The rows of a group lie close to one hidden flat surface of 5 dimensions, which passes through zero. Surfaces can cross.
In the rows, zero is written as 128.
Known rows, each followed by its group:
[118  79 106  97 117  96  93 131 154 126 123 112 137 115  48] => gela
[101 160 149 163 180 144 118 162 123 152 162 117 144 114 218] => gen
[128  95 143 112  62 164 164 120 115 108  92 106  96 163  84] => fisuf
[188 102 100 133 132  59 195 107 154 157 109 146 138 148 201] => gen
[125 166 153 116 132  96 128 102 114 153 143 136 137  96 136] => gela
[136 153 137 162 110 163 138 122 126  81 131 140 127 192 125] => fisuf
[ 77 118 116 130 124 125 127 128 125 125 112  84 105 104 101] => fisuf
[ 90 133 157 115 137 138 112 149 107 162 138  98 116  90 153] => did
[ 95  98  55 131 160  84 134 113 140 142  99 107  91  69 122] => gen
[ 96 140 131 123 111 119 144 118 112 131 107  95  93 138 130] => did
[131 162 175 118 125 135 102 121 108 141 151 138 150 116 124] => gela
[165 134 116 123 134 126 123 153 130 121 126 142 137 182 162] => did
[145 113 129 120 108 125 145 123 128 130 113 134 122 142 127] => fisuf
[119 127 124 139 137 127 130 116 132 135 138 135 136  97 124] => did
[139 118 132 108 110 126 124 115 126 130 121 138 123 123  96] => gela
[ 85 127 111 166 146 116 110 130 158  94 139 103 138 164 110] => gela
[129  87 110 130 158 134 118 154 135 140 129 134 120 113 152] => gen
[101 136 117 156 141 120 151 108 129 135 125 111 115 100 145] => did
[149 153 103 143 155  87 130 107 145 127 136 154 146 122 142] => fisuf
[131 121 149 103  98 154 101 132 122 111 134 135 135 139  72] => fisuf
[126 118 107 113 132  85 142 123 129 154 105 110 106 109 142] => did
[132 144 144 127 108 121 124 108 123 107 130 129 130 147  93] => gela
[108  95 100 129 103 170 101 127 129  84 108 124  91 135  41] => gen
[134 176 211 117 128 151 104 154 113 151 179 136 181 137 171] => gen

New rows. What belongs after each?
[140 140 110 118 153 105 133 157 130 145 116 115 123 159 200] => did
[114 126 113 124 146 100 135 124 125 155 120 113 116  92 153] => did
[145 142 151 143 152 134 140 149 131 146 150 137 151 146 206] => gen
[148 141 157  86  95 105 124  97 111 143 126 147 128 101  79] => gela
[100 169 147 153 157 104 115 119 128 140 153 115 141 110 157] => gela
[158  73 120  70 115 148 122 154 122 155 116 149 127  98 109] => gela
[ 80 117 124 137 163 100  76 152 156 138 159  96 155 105 117] => gela
[139 139 141 136 123 155 138 133 113 118 127 140 122 145 145] => gela
[115 145 135 187 121 165 149  98 134  83 141 139 133 139 105] => did
[126 122 105 181 137 123 153  74 153  98 136 152 143  94  96] => did
[133 113 125  90  93 100 138 111 115 130 101 119 106 119  81] => did
[ 64 128 102 143 138 117 139 128 128 128 112  76 102 105 131] => fisuf
[148 146 113 147 146 111 139 117 139 122 133 148 141 141 149] => fisuf
[153  81  89 143 115 148 143 126 140  95 100 142 101 170 110] => gen
[168 157 169  91  95 131 140  96  93 141 127 166 122 105 120] => gela
[122  99 146  97 108 142 118 146 120 150 126 111 119 103 113] => fisuf
[141 159 134 126 121  96 149  96 111 144 121 139 121 107 137] => gela
[128 185 150 148  90 126 167  93 119  87 117 122 131 181 116] => gen
[140 132 105 138 125 106 171 108 129 132 100 128 106 120 153] => gela
[148 102 141 121 135 153 107 159 137 138 140 143 148 133 149] => gen
[158 146 111 103 143  74  87 106 151 126 147 172 170  98  76] => fisuf
[130  99 133 114  88 141 168 125 119 130  98 107  93 149 128] => fisuf
[122 156 156 149 148 133 131 143 124 140 150 129 149 135 187] => gen
[117 108 127 112 121 132 135 134 124 150 115 106 110 103 131] => fisuf
[118 115 153 119 122 161 118 153 117 141 133 114 122 132 145] => fisuf
[106 195 128 170 134 104 171 101 120 111 124 109 127 147 171] => gen
[ 86 138 138 114 134 148  89 134 118 125 134 113 122  90  88] => gen
[108 152 129 140 129 131 133 121 123 116 132 117 119 126 124] => gen
[150  99 121 139 132 145 128 140 138 128 129 137 128 153 147] => gen
[134 134 132 117 126  88 144 113 129 149 124 124 138 112 127] => gen
[103 147 122 131 113 131 124 115 118  97 117 119 112 130  79] => gen
[123 124 144  88  77 123 133 123 108 127  95 101  93 150  79] => did
[106 124  99 177 184 165 143 170 136 133 133 111 122 147 231] => gela
[116  91 106 139 176 165 130 185 139 149 132 116 124 119 203] => gela
[ 98 157 102 120 146  57 154  98 129 155 115 105 120  72 135] => gen
